There are 3 nested groupings, the coarsest first. Each group lies inside one group of the grouping before and may be the whole of it. The rows also spread widely along 12 directions, which tell nothing about the answers.
Some rows, each with its group in each grouping after it:
[ 22.4  -4.8   1.9  -5.0 -19.3 -18.5  -3.4  18.5 -12.5 -17.5  -3.8  17.5
  -6.9 -12.5 -19.3  -5.0 -28.7  25.2 -20.8  -9.3 -17.4   4.1]
K160 ranaz reb
[-18.0  11.1   6.9  -2.6  -5.5  17.1   0.3   8.0  18.2 -13.2  10.3   1.8
 -25.8   4.7   6.5   1.8  -4.3  -9.6  -5.9   0.7 -20.9   1.2]
K160 Tumu Tafa
[-14.6 -20.5  11.5 -15.7  -9.3   7.6 -10.7  10.1 -11.7   0.5  -6.4  -4.6
  11.2  -0.5   8.1 -14.5  11.8  -1.2 -22.4  -8.1 -30.2   2.6]
K160 Tumu gego
[ -5.7   5.4  14.4   1.8 -16.2   0.7  -1.9  17.2   6.1   8.6 -19.3   9.5
 -10.0  -3.4   4.3   3.8  -8.4  -2.7  43.2 -14.3  -4.3 -17.9]
K25 lenag ropa
[ 14.3  -5.1 -27.6  10.1   8.4 -19.0   7.5  -3.0   3.9  13.0   4.0  13.9
  -7.4 -30.4  20.8 -26.2   6.6 -20.1   2.3 -15.0  20.7  -6.9]
K25 fotam lono
[ 10.6 -45.3  20.8 -13.9   2.5  39.2 -30.6   4.6 -61.6  43.6   5.8 -13.9
  30.4  18.8  19.1  -6.2   8.8  30.0  23.3 -11.5 -19.6  -4.7]
K160 Tumu Rilu
[  8.4   9.1   7.9  -9.1 -19.2  -0.6   8.0   7.0   1.3  13.7  14.8  30.9
  -6.4  -8.8 -15.2  18.7 -21.1  -0.3  -8.7 -12.9  -6.5 -14.6]
K160 zaf nurod
[ -5.1  10.7  -4.2   8.2  22.8  17.3  14.1  14.2 -21.0  12.8 -12.6  22.8
 -38.7   7.8 -41.3  17.0 -26.3  -0.6 -14.2   0.4  -8.8  -0.7]
K25 lenag Gika
[-11.1   8.1  -7.8 -12.4  -5.7   7.2  14.0  -0.7  15.9 -12.5   2.2   0.9
 -16.5   8.3   7.3 -13.0  -6.9 -17.7   4.6   3.5  -8.1   0.9]
K160 zaf napil
[ 14.1 -24.8  11.8 -15.3 -10.9 -18.7 -18.0  15.7 -13.7  -8.0 -25.1  -9.7
  -4.4 -10.6  -7.3 -22.3   5.1  19.9  -1.1 -24.1 -19.1   7.0]
K25 lenag tok
[ -7.2  10.3  13.8  -7.2 -20.3 -16.9   3.4  19.1  -5.7 -26.6 -30.5  21.1
 -14.5 -25.4 -22.8 -15.6 -48.9   0.3 -20.2 -15.5 -34.9   1.7]
K160 ranaz bafos
[  8.2  -1.9 -15.6 -20.8   5.8  12.8  -2.4  -8.1  -9.1   4.3  10.5   0.9
  10.9   4.2   5.1 -10.6   2.5  -1.8 -21.2   8.7  -9.7  15.4]
K160 ranaz bofu
[ -7.1   0.1 -13.2  19.1  13.9  18.6  -3.1  26.9 -15.5  -2.4   1.1   9.4
 -18.4  16.8  -0.7   6.4  -7.8  13.2  -8.9  18.1  -7.9   5.1]
K160 rotid muf
[ 12.4  -7.1  15.4  18.5 -14.0 -27.4 -12.9   4.2   3.9 -30.0  -7.1 -27.2
  25.4  -5.1 -17.5   8.2   1.0  43.4 -12.4  19.1  21.8  14.7]
K160 zaf geb
[  8.5 -24.7  28.9  -3.8 -17.9 -23.7  -6.9  11.0  -7.1 -23.8 -14.4 -13.3
 -29.2  -3.4 -19.2  -9.5  -3.0  31.2   4.3 -28.6 -13.1  -0.3]
K160 Tumu Tafa
[ 17.1  15.8   6.2 -10.3  -1.5  28.8 -40.0  -6.2  -8.5 -14.7  14.6 -13.0
   3.0 -14.9  18.0 -10.2 -34.9  18.2   2.1   4.8 -28.6  30.4]
K160 ranaz bafos
[  7.7   4.6   7.3  16.9  -4.5  14.1 -16.7   8.1  -5.0   7.8  12.1  -4.3
  18.4   0.8   0.7  25.6  -1.9  26.7  14.1  14.1  10.7  -0.6]
K160 ranaz reb
[  6.1  -0.5   9.2  -6.8 -14.2  23.0   0.9  -8.1   3.0  -3.9  12.3  -7.6
  -4.7  15.8   0.7   2.0 -10.2   7.6   8.7  14.2  -9.9  -1.5]
K25 lenag Gika
[  5.5   2.1   6.4 -31.6  17.6  15.0 -22.9   1.1 -24.7  -3.6 -24.4 -13.5
 -19.5  -0.4 -12.1 -14.4 -14.3  10.2   4.7 -22.6 -33.1  32.5]
K160 ranaz reb
[ 17.7  -9.9 -17.3  -5.4   6.0 -13.5  10.9 -15.7  -6.5   0.5  -3.9  -1.5
  -1.0 -12.7   0.5 -26.9  -6.4  -6.2   2.6  -2.6  13.9   4.0]
K25 lenag ropa
[-10.8   2.7  12.0   0.0  -8.3  14.4  13.5 -12.6  11.8  -3.7  10.8  -0.7
  -8.2   1.6 -21.6  12.6  -3.6  -9.5 -30.8  12.4  -8.5  -7.5]
K25 lenag tok
[ -8.5  20.2  -4.2 -19.9  18.6  39.4   2.4 -11.4   6.2  11.9   7.0  -3.7
 -17.0  26.5 -11.6  16.2   6.2 -14.4  -5.1  13.4 -12.3  14.7]
K25 lenag ropa
[-16.6  19.0   7.4   7.7  -9.2 -14.1  21.0  14.5  19.1 -10.1 -15.6  29.3
 -32.9 -19.7 -29.1  10.1 -19.5 -21.5 -29.8 -14.8 -12.9 -12.8]
K25 fotam lono
[ 20.2  -1.8   6.8   4.9  -0.1  14.3  10.6 -25.6 -18.7  10.2  18.8   5.5
  -8.3  -8.1 -23.9   7.0 -35.8   7.9  -6.2   6.1   5.8  -7.1]
K25 lenag Gika
[ -5.9  -5.2  -0.1  -1.5 -16.0  -9.9  20.3  23.5 -11.0   2.2 -34.6  21.3
  -9.4   4.2  -1.7 -18.5 -26.6  -7.3  33.6  -7.3  -6.3 -21.3]
K25 lenag ropa
[ 14.2  15.1  -9.7 -11.8 -11.4  14.7 -12.8  -9.7  11.1   1.2  23.0   4.7
   2.4 -17.5  31.5 -11.5 -16.0  -7.5  20.2  -2.9  -7.8   4.2]
K160 ranaz reb
[-10.0   1.9 -14.9  14.4  17.8  26.2   3.3  -8.0  10.9  -1.8  19.9 -12.0
 -35.3   6.5  18.5  -7.8   8.6 -10.3  10.9  10.5   5.2   2.9]
K160 ranaz bafos
[ -9.7  28.9 -26.3  -3.1  16.0  30.0 -13.7  -3.1  24.6 -13.4  22.4 -12.0
   3.4   5.0  34.3  -8.8   1.2 -15.3 -10.3  33.1  -3.1  30.6]
K160 zaf geb
[ 11.1   4.6 -10.0 -11.7  -3.6 -25.2  15.4  17.4  14.9   2.7 -12.3  14.8
  -7.6  17.9 -27.1  16.7  28.0   4.6 -13.1  -4.9  12.7  -0.6]
K25 fotam lono
[ -6.6  22.3  11.1 -17.3   7.2  -8.6  -7.0   1.0  -7.5 -15.0 -30.0   1.3
   0.4 -16.5 -26.9  -2.2 -33.5  -1.8 -13.3 -11.3 -19.9  22.8]
K160 Tumu gego
[  9.6  29.0  -1.6  19.5  -4.1  -1.3  -4.6  -2.5  34.7  -0.8  26.2  -2.3
   3.3  -3.8 -10.3  43.7  13.9  13.7   8.3  14.8  31.3   0.4]
K160 ranaz reb
[ 10.8 -13.0   2.6  -3.6  -6.3  -6.4  -5.7 -11.7  11.6   2.2  10.4 -19.2
  16.3  -1.9  -5.0   3.6  30.0   9.0 -15.2   6.8  12.7   3.0]
K25 lenag tok

New rows, each followed by its group in each grouping:
[ -8.5 -12.6  25.6  -5.0   0.0  12.1  -4.1   0.4 -27.1   7.2 -21.4   0.0
 -12.4 -12.1 -25.2  -3.4 -25.7   2.3  -9.8 -16.6 -26.3  -4.2]
K25 lenag tok
[ 28.4  17.3   5.3 -42.2   4.6  -4.0 -10.7 -26.1   1.0 -13.3  -4.0  -4.4
 -27.1 -16.3 -23.5 -14.1 -23.3  -3.1 -20.1 -29.4 -24.6  33.2]
K25 fotam lono
[  2.8   7.9  14.8 -18.8  -5.9  26.4  -2.0 -27.1   8.7  -6.4  22.4 -22.6
   5.2  24.8  -4.7  13.6  -3.3   7.3   1.8  17.6  -6.6  12.3]
K160 Tumu gego
[ -4.4 -19.0   4.6  15.3  10.6  22.5   3.6  -5.5 -11.6  25.7   5.5 -13.3
  -5.9  15.9   1.8   9.1  17.4   4.6  25.2   8.0  16.9 -15.5]
K25 lenag tok
[  4.4  -1.4  -6.7   8.2  -9.6 -19.9  20.4  14.5 -10.5   3.9  -8.7  27.8
  -3.1 -12.6 -16.2  -2.1 -28.4  -0.7   2.9  -7.8   9.8 -17.7]
K160 zaf napil
[ -1.6 -14.1   3.9 -16.0  -6.7  31.8  -6.6 -13.0 -15.4  16.6  26.7  -3.8
  25.7   5.9  10.4   0.2   2.4  -1.7 -21.5   9.5 -14.1  -0.4]
K160 zaf napil
[ 15.3  -9.1 -11.8 -12.5   4.9   0.4   1.9  -5.8 -14.0  11.3   3.0 -10.3
  31.4  17.5   3.6  -4.2   7.9  13.3   9.7  17.0  21.0  11.0]
K160 zaf nurod
[ -3.9 -12.2  -4.8  19.0  10.8 -22.8  10.3  -7.4  12.8  -6.0   5.7 -13.3
 -20.5 -16.1 -15.6   1.3  28.0   0.9 -15.9 -10.0  27.8  -2.6]
K160 zaf napil
[ -7.0  -5.2  22.3  -9.6  -1.5  28.2 -24.9   7.6 -16.5   9.9   3.1  -9.2
   1.0   4.1  -0.6  12.8   1.1  15.4  -6.4  -5.9 -24.0   7.9]
K160 zaf geb
[-12.4  -1.0  -6.6 -18.0  20.4  37.9  -6.1  -9.1 -12.3  13.5   2.3 -14.5
 -11.0  16.8  17.5 -12.0   2.3 -12.8  21.1   0.3 -11.9  12.3]
K160 zaf napil
[-12.4  25.5  -8.0  16.8  16.6   2.1  10.7 -13.8  20.9   4.1  -0.5  -4.8
 -12.8 -14.3  -4.4  13.3   1.0 -16.4  22.5   3.5  26.7  -1.6]
K160 ranaz reb
[ 10.3  -4.3   7.5 -11.4   9.1  15.1  -0.9  -7.3 -25.0  11.3   4.5   1.2
 -14.1   3.8 -15.6  -0.1 -20.9   8.8   3.2 -11.6  -9.2   4.0]
K160 Tumu Rilu
[ -8.3   4.8  -7.7 -20.9   9.6  -9.7   7.2  -5.5   6.0  -4.5 -13.8   4.0
 -31.5 -21.5 -10.2 -18.5   2.9 -22.9 -14.4 -29.1 -16.4   9.2]
K160 ranaz reb
[  6.6  15.8 -12.6 -14.7  16.8   8.1  -0.5   2.2  -5.4 -22.7  -9.2 -12.0
  -9.2  24.1 -16.7  -3.7 -17.9  14.1 -13.2  23.0  -4.2  35.9]
K160 zaf geb
[-40.8   4.3  28.7   2.4  13.3   8.5  10.3  -8.0  -0.2  26.4 -19.4  -2.5
  -8.3 -14.0 -23.4  23.3  16.1 -24.5   3.7 -25.0   1.5 -17.4]
K160 Tumu Tafa
[-17.0 -14.6  15.7  31.6 -20.7 -19.4  -5.9  26.1  -6.5 -18.4 -24.0  -0.6
  12.3 -30.5  10.8 -17.2 -23.1  10.5  10.1  -3.6  -0.3 -14.8]
K160 zaf napil
[-10.8  -6.1  17.7  -6.2  -1.9  47.6 -17.1  14.0 -17.4  26.0   7.0   6.4
 -13.8  11.6   7.0  12.6  -6.1   0.4  11.2  -5.5 -32.9 -10.1]
K25 lenag tok
[  5.2 -25.4  -5.2   8.8  -8.9 -17.9   9.4  27.2 -18.2  -6.0 -21.0   5.4
 -12.5   7.5  -4.9 -14.9  -1.6  20.6  16.4  -6.6   3.3  -9.7]
K160 ranaz reb
[-16.2  19.9   7.3   5.0  15.1  27.1  -5.7  -4.2  -8.2  -9.6  -7.5 -13.5
   0.4   6.0  -8.6   7.3 -28.3   2.9  -5.0  22.8  -5.6  20.9]
K160 zaf geb
[-30.6  14.8 -16.7  -9.5  29.4  34.0  16.1  12.1 -18.1  19.9 -11.2  22.5
 -20.3  11.4  -8.0  -1.6 -18.1 -30.9 -16.0   5.6 -19.2   5.8]
K160 zaf nurod
[ -3.2  16.2  14.0  -0.3 -16.5   0.0 -19.4   9.9  11.8 -16.0   0.9   4.8
  -9.2 -29.6   9.0  -4.3 -26.8   0.8  -2.8 -12.3 -20.3   6.2]
K160 zaf geb
[ -4.0  -9.7  -5.6  -2.1  11.4 -11.1  -1.4  31.2 -17.4  23.5 -11.9  21.5
   1.4   3.3 -24.0  17.7  24.0   8.1 -24.0 -14.7  -3.1  -2.5]
K160 Tumu gego
[ 19.8  -4.0  12.3  -9.5 -14.3  12.5  -5.6   1.9   3.6   1.7  18.2   4.1
 -29.6  13.4  -6.5  12.4  -0.3  16.0   0.8 -11.6 -14.5  -2.3]
K25 fotam lono
[  7.9   7.4   6.9 -21.2   1.1  32.0 -16.8  -9.3  -9.9  26.7  26.7   2.1
  25.4   9.3   5.9  21.1   4.2   4.8  -2.1   3.6  -8.3   6.7]
K160 Tumu Tafa
[  3.4  38.1 -17.2 -17.8  23.3  16.2   3.5   9.3   0.6  14.2 -15.2  17.8
  -9.5  15.6 -24.1  18.7 -19.3  -9.4  10.1   9.6  -1.1  16.9]
K25 lenag tok
[-12.0  -7.2  24.5  12.9 -23.1  -7.1  18.4  22.4 -11.7 -14.4 -36.3   5.0
  -1.2  13.0 -28.8   3.5 -35.1  15.7  16.2  11.1  -6.0 -18.9]
K25 lenag tok
[ -9.2  -9.4  19.0  12.3 -18.3   7.9  -4.9  27.7 -15.0  20.5 -11.4  22.9
  -2.0 -11.5  -5.1  11.6 -11.5   5.0   8.9 -13.4 -15.5 -27.2]
K25 lenag Gika
[ -3.5  -7.7  29.6 -18.6   1.1  -1.6  -5.4  16.1 -27.9  -9.8 -41.1 -17.2
   3.1  28.0 -40.8   8.7  -9.3  31.7   6.3  -5.1 -17.5  15.3]
K160 Tumu Rilu
[  9.7  10.8 -14.4 -15.6   7.1  16.6   3.4   3.5 -12.0  32.8  -3.3  19.8
  13.4  10.9   1.8   6.7  -4.7  -9.6  24.0   3.1   5.1  -3.7]
K25 lenag ropa
[ -0.4   9.9  -1.9  -5.0  -3.3  -5.9   4.8  13.5   3.5  -2.9  -4.2  13.2
  -6.2  -1.7 -11.7   5.2 -12.2   1.5  -6.5  -1.2  -1.8   3.0]
K160 zaf nurod
[ -3.4 -20.7   4.9  12.2  -9.2 -35.2  32.0  26.8 -19.7 -34.3 -45.1   0.3
 -30.2  18.6 -39.0 -18.3 -29.5  25.0   0.8   3.1   5.3  -5.0]
K160 zaf geb
[-31.7  -1.6   8.7   6.9   7.6  18.8  -6.4  12.1   3.7  11.5  -1.2   2.8
 -32.6 -16.4   8.6  -0.1  10.0 -20.2   2.1 -24.8 -18.0  -9.8]
K160 zaf napil
[ -2.7  -1.6 -10.2  16.4   0.7  13.2  -4.5   4.3  14.8  -6.3  28.9   0.0
 -30.0 -12.1  26.4 -10.8  -0.5  -5.1  -1.3   2.7  -1.4  -1.2]
K160 zaf nurod
[ 12.6 -12.1   0.3 -21.4  11.7   5.5  -6.1 -19.3 -20.9  -4.6 -16.2 -26.1
  14.2  11.2  -4.1 -21.9  -1.0   7.9  -6.3   5.9  -2.7  27.0]
K25 fotam lono
[ -2.3  -5.4   4.2 -14.9   3.6  19.6   0.4 -14.5  -2.7  11.6  18.5  -6.6
  -4.4   6.8   3.2   1.0   9.3  -6.5  -5.4  -4.1  -7.0   1.7]
K160 Tumu Tafa
[ -9.8 -12.4   7.9  36.2  -3.7  15.5  26.8 -10.7  -1.3  18.2  21.9   6.7
  -6.3   4.1 -18.6  27.2   2.1  -0.6  -6.3  18.8  26.1 -34.0]
K25 lenag ropa
[ -5.4 -18.1 -12.1   4.3   9.8   7.5 -17.8  16.3 -17.2   0.3 -13.3  -9.8
 -10.7  -1.2  37.8 -34.1   5.0   1.7  28.4  -6.9  -9.4   6.4]
K160 rotid muf
[ -3.0  -4.7  18.3  12.0   7.8  16.6 -32.4   9.3 -36.3   3.5 -12.8  -9.7
  20.3 -23.1   1.1  -1.3 -30.0  23.2  -6.7   0.5 -14.1  15.8]
K160 zaf geb
[-15.0   0.7  23.2  45.7 -11.0   6.1   2.5   5.2  12.0  -6.2   8.1  -3.9
  -6.7 -14.2 -18.0  29.3  -5.4  13.9  -9.8  16.7  13.5 -19.9]
K25 lenag Gika
